There are 8 hidden switches. A switch that is on adds its own fixed numbers to the row, and there is some noise. The rows also spread widely along 13 directions, which tell nothing about the answers.
In the rows, 128 means zero.
Known rows, each followed by its switches (1 for on, 0 for off):
[163 129 133 125 107 134  76 137 108 122 136 142  98 123  78 140 129 152
  81 125  91 114 138 149 120 117  98 126 128 139 114 113 118 165 136  83
 110  92 105] -> 0 1 0 0 0 0 1 1
[137 153 133 148 105 106  95 114  95 114 100 116 118 103  83 166 122 140
 105 152 143 135 151 136 157 109 118 101 152 144 150  90 134 110 136 112
  99 133 154] -> 0 1 1 0 1 1 1 1
[174  74 144  91 142 146  99 159 101 217 135 136 108 114 116 134 138 147
 102 153 113 119 124 140 100  97 110 177 173 144 145 124 109 173 183 164
 137 115  93] -> 0 0 0 0 0 0 0 0
[128 133 107 114 107 126  97 133 127  99 166 134 118 124 124 163 144 155
 138 172 113 153 106 123  89 115 121 134 118  99 144 131 106 144 164  95
 116 111 137] -> 0 0 1 0 0 0 0 1
[160 188 126 144 103 146  92 133  96 132 135 167  68 107 136 136  41 182
 169 112 125 138 154 114 149 158 155 104  53  46 151 118 122 133 120 141
 125 138 156] -> 0 0 0 1 1 1 1 1
[129 133 121 106  98 112 106 120 122 112 144 125 115 128 147 176 111 143
 163 165 158 156 120 133 116 143 161 133 110 114 142 105 121 142 140 128
 124 164 155] -> 1 1 0 1 0 0 0 0
[165 109  44 152  68 133  52 136 149  66 158  44  86 118 112 174 183 150
  92 120 174 145 124 175 120 123  82 196 157  86 141 176  84 143 148 145
  97 160  99] -> 1 0 1 1 0 1 1 0
[126 207 177 138  72 122  65 114  58 182  85 169 145  98 168 193  63 168
 148 154 151 138 174 130 163 146 207  76  79  88 172  99 114 123 101  87
 131 181 167] -> 1 0 1 0 0 1 1 1
[145  93  92 120 120 103 118 117 146 100 162 144 165 148  81 133 148 184
 131 150  89 135 131 103  74  99  93 113 132 115  72 150 115 157 176  90
 100  46 158] -> 1 0 0 0 0 1 1 1
[134  90 132  99 158 121 145 136 104 170 124 150 140 100 127 100 114 147
 124 155  68 125 132 111 111  84 102 129 130  92 116 167 124 170 211 144
 113  86 129] -> 0 0 1 0 0 0 0 1
[167 135 155 104  92 139  62 128  93 215 118 136 126 113 106 171 105 185
 139 147 159 135 145 148 117 120 161 137 152 111 135  89 100 151 139 134
 119 119 134] -> 1 0 1 1 0 1 1 0
[162 103 120  87 123 131 117 139 126 148 140 139  92 102 120 152 117 145
 150 152 142 123 118 127 127 136 129 157 131 106 133 102 157 144 144 143
 103 143 155] -> 1 1 0 1 0 1 0 1
[213  98  95 157 140 110  68 138  91  73 130  97  79 132  60 167 149 121
  81 163 145 112 149 136 180 118  74 129 147 187 145  81 172 136  95 131
 105 126 159] -> 1 1 1 1 1 0 0 1
[136 109 131 127 133 113 150 129 166 109 107 144 101 155  63 119  44 132
  78  72 115 135 109 145 116 159  93  76 134 130 122 140 123 115 167 158
 133  98 129] -> 0 0 0 0 0 0 1 0
[158 128  84 145 124  91  81 140  95  76 156 117  76 131 155 201 131 114
  95 191 139 170 132 105 114 129 111 160 129 138 188 122 141 127 145 141
 144 191 155] -> 1 0 0 1 0 1 1 0
[194 132  96 135 128 142 115 163 127 114 156 170 104 131 147 129 133 169
 128 131 112 106 185  95 186 149 125 135 107 128 148 142 149  79  82 104
 118 139 169] -> 1 0 0 0 0 1 0 0
[134 125 155 108  99 121 119 101 112 152 106 154 158 130 149 127 122 170
 196 139 141 115 125 114 120 129 170 133  90 124  97  96 152 152 112  94
 116 136 157] -> 0 0 0 0 0 1 0 0
[139 159  90 186 100 113  52 118  75 105 122  83 111 105 158 153 152 152
  96 127 102 134 174 127 155  88 119 139 102  83 150 188  78 159 166 127
 128 174 109] -> 0 0 0 1 1 1 0 1
[144 127 112 152  71 118  73 112 109 154 109  99 152 108 134 167 148 160
 142 147 180 133 140 156 127 118 139 142 146 106 135 137 100 149 135 149
 113 162 130] -> 0 0 0 0 0 1 1 1
[118 153 124 141  95 103 110 125 138  65 105 113 112 100  58 183 132 120
  56 175 165 142 144 151 179 122  94  75 164 157 143  72 151  65 108  61
  68 124 181] -> 1 1 0 1 0 0 1 1
[155 136 114 132 130 111 101 133 100  98 130 124  94 124 106 153 144 128
  78 153 109 137 164 122 149 114 105 140 158 164 164 115 138 100 136 112
 113 140 138] -> 0 1 1 0 0 1 1 0
[120 252 140 173 121 117  71  93  75 129  92 114 112 132  90 162  82 180
  85 115  85 156 204 111 169  91 157  43 111 113 135 126  79  88 155  74
 116 108 140] -> 1 0 1 1 0 1 1 0
[129 124 141  91  98 116 117 112 139  99 131 170 119 152  98 158  96 137
 133 106 140 131 132 129 110 180 159 112 105 154 125 103 156  90 100  71
 111 170 162] -> 0 0 1 1 1 0 1 1
[103 156 148 115 102 117 121 108 115 127  97 128 128 119 134 153 109 147
 149 147 143 142 127 124 132 123 155 114 112 120 142 106 133 108 143 101
 114 152 150] -> 0 0 1 0 0 1 0 0
[ 95 192 109 118 152 107 165 108 130  68 126 137  70 137 155 166 104 112
 141 158 115 169 149  76 148 142 166 114 106 150 174 107 172  24 139 103
 125 208 178] -> 0 0 0 1 0 1 0 0
[163  99 128  83 141 130 159 143 144 154 129 181 125 113  74 121  99 164
 141 153 123 115 140 109 137 131 107 110 144 120 112  95 176  91 131 112
  84  74 194] -> 1 0 1 0 0 1 1 1
[173 122  75 160 166 100 118 167 109  93 133 116  53 118 107 174  93  95
  36 130 112 149 156 118 171 141  84 116 160 142 214 156 131  89 176 194
 152 177 144] -> 1 1 0 0 1 1 0 1

New rows, each followed by its switches (1 for on, 0 for off):
[150 137 140 165 122  80  63 118  61  82  92 109  79 138 104 200 108  78
  50 183 130 144 119 131 141 118 100 110 130 189 187  89 168 141 129 117
 147 179 133] -> 0 0 1 0 0 0 1 1
[144 102  89 137 131  97 126 122 126  92 154 121 128 156 107 148 109 147
 128 160 121 162 115 119  86 122 100 120 130 117 121 145 122 156 174 157
 136 103 145] -> 1 0 0 0 0 0 1 0
[143 149  99 123 117 139 105 142 126 115 156 130  94 124 127 149 139 148
 119 132 105 135 142 127 129 125 131 138 124 109 158 156 104 109 153 109
 116 137 119] -> 0 0 1 0 0 0 0 1
[166 115 102 125 156 103  93 127 108 120 121  99  59 129  68 178 132  98
  45 146 104 142 140 118 124 104  84 145 175 172 156 123 153 111 178 142
 123 150 127] -> 1 0 1 1 0 1 1 1
[161 139  82 155 130 113 126 151 111 120 153 135 155 116 129 127 128 179
 128 171 117 154 193 116 158 104 116 101 142  92 133 157  90 117 146 152
 109  85 167] -> 1 1 0 0 0 0 1 0
[131 121 136 113  94 115  90 130  94 167 111 133 143  87 136 158 101 150
 119 165 139 144 136 148 124 112 129 114 121  75 134 137 106 166 163 129
 107 136 146] -> 1 0 1 1 0 0 1 1
[146 175 134 106 114 142  93 150 103 143 161 166  86 114 138 182 113 154
 138 157 134 145 165 119 140 150 180 120 121 133 191  90 115  82 116  97
 124 178 157] -> 0 1 0 1 1 0 0 1
[120  73 138 150  85  97 123 123 123 115  43  98 150  69 144 110 118 120
  86 122 171  99 128 161 200 108  79 125 123 100 115 144 150 154 129 140
  88 160 152] -> 0 0 0 1 0 1 0 0
[141  84 127  96 121  95  88 108 102 147 136 129 148 125 106 154 157 151
 103 145  83 130 133 125  69  93 114 154 145 142  87 141 120 196 191 101
 114 112 123] -> 1 1 0 1 0 1 1 1
[158 124 131 112 107 130  71 125  91 185 136 119 145 134 116 164 155 161
 119 155 128 134 157 145 105 101 146 150 161 147 125 131  90 152 153 119
 123 130 107] -> 1 0 1 0 0 0 1 0
[121 200  92 163  80 139  66  84 103 110 122  49 107 127 124 147 153 181
 179 103 138 147 134 153 119  98 160 147 114  69 114 155  68 164 173 135
 111 138  75] -> 0 1 1 0 0 1 0 0
[193 139 124 128 122 150  49 146  84 198 140  93  92 119 100 184 137 165
 122 172 159 143 146 150 130  99 138 152 168 129 164  92  88 151 151 168
 130 123 116] -> 1 0 1 1 0 0 0 0
[144 181 108 142 124 115  86 120  95 105 138 118  95 127  83 173  94 148
 103 136 117 161 165 132 142 125 135  87 125 115 149 118 103 109 151 119
 112 129 149] -> 1 1 1 1 1 0 1 1
[157 114 118 123  99 116  58 123 117  85 128  99  85 125 101 177 151 134
  99 153 150 136 107 150 123 126 105 158 143 152 153  83 135 152 126 101
 111 144 131] -> 0 1 1 1 0 1 0 0
[163 100 116 111 119  95 116 120 149  83 146 160 126 174 104 164 109 140
 112 124 132 136 137 109 108 172 130 118 123 172 123 108 163 100 103 101
 129 150 182] -> 1 0 0 1 0 1 1 0
[140 103 137  92 113 106 104 109 139 118 123 156 129 153 105 163  97 142
 132 100 125 127 124 119 104 168 152 116 104 140 120 125 146 127 139  95
 127 167 159] -> 1 0 1 1 1 1 0 1
[147 175 126 119  98 134  36 109  84 114 173 140 121 157 126 180 184 172
 140 156  76 135 156 118  83 111 172 147 103 161 130 115  93 161 130  25
 125 129 103] -> 0 1 1 0 0 0 0 1
[128 103 120 117 120 102 116 121 141 125 120 142 144 127  98 145 132 142
  73 120 109 134 151 122 111 120 106 112 157 147 126 148 118 109 165 104
 111 129 147] -> 0 0 0 1 0 1 1 1
[126 122 119 149  80 108  96 125 131 140  94 119 173  98 122 156 158 147
  68 134 154 124 174 152 161 111 114 105 170 140 144 153  98  90 133  98
  98 151 146] -> 0 0 0 0 0 1 1 1
[171 171 120 163 123 116  79 127  80 172 109 115 114 119 133 183 108 148
 115 155 168 150 190 123 171 122 155 114 150 138 177 110 115  97 123 173
 141 177 157] -> 1 0 0 1 0 1 1 0
[140 139 103 129 112 125  95 142 137 123 130 118 102 106  90 168 121 155
  80 121 129 144 156 139 147 129 116 110 153 112 153 136  94 100 165 122
 104 137 143] -> 1 1 0 1 1 1 0 1
[111 123 104 102 122  89 113 100 150  46 150 119 104 166 115 176 126 128
 127 144 112 166  93 106  71 141 130 129 106 137 127 125 143 124 171  79
 125 147 154] -> 1 0 1 1 0 1 0 0
[119 164 117 119  98 119 114 113 125  98 119 138 110 136 137 167 113 136
 143 113 130 130 152 117 148 158 169 117  93 120 145 141 141  84 122  81
 115 196 152] -> 1 0 1 0 1 1 0 1
[139  95 112 124 120 100 106 137  89 153 134 123 160  90 149 158 109 150
 137 188 149 158 140 136 129 107 126 114 137  75 159 141  94 168 183 177
 118 137 172] -> 1 1 1 1 1 0 0 1
[128  82 144  70 151 101 177 114 131 148 120 169 156 141 114 119 123 142
 155 131 103 112 144  96 118 132 150 134 136 171  92 116 178 111 146 111
 109 140 169] -> 1 1 0 0 1 1 0 0
[138 135 109 155 147  89 123 120  80 114 136 157 165 146 165 118  96 157
 126 147  77 152 187  87 130 117 134  95  97 113 142 183 110 136 158 144
 149 126 159] -> 0 0 1 0 0 0 1 0
[131 122 123 111 118 119 122 118 152  96  94 107  73 122  95 148  88 120
  93  94 142 129 105 142 149 149 112 127 121 118 129 123 151 110 146 127
 106 158 136] -> 1 0 1 1 0 1 0 0
[148 124 156  95 105 143  77 166 115 154 130 140  70 110  62 166  78 147
  44 112 114 138 114 179 117 142 103 121 158 125 162 105  90 147 169 107
 121 106  98] -> 1 1 1 0 1 0 1 0
[109 132 118 144 117 104 105 107 127 100 114 116 164 117  73 123 118 183
  92 109  68 135 147 125 120  82  99  66 124  84  87 170  77 164 209  86
  91  48 136] -> 1 1 1 0 1 1 0 1
[199 127 121  68 116 170 108 153 122 191 163 170  63 125 126 160 109 155
 177 122 152 112 145 131 123 179 176 191 127 122 146  91 160 111  98 148
 121 178 132] -> 1 1 0 0 0 1 1 1
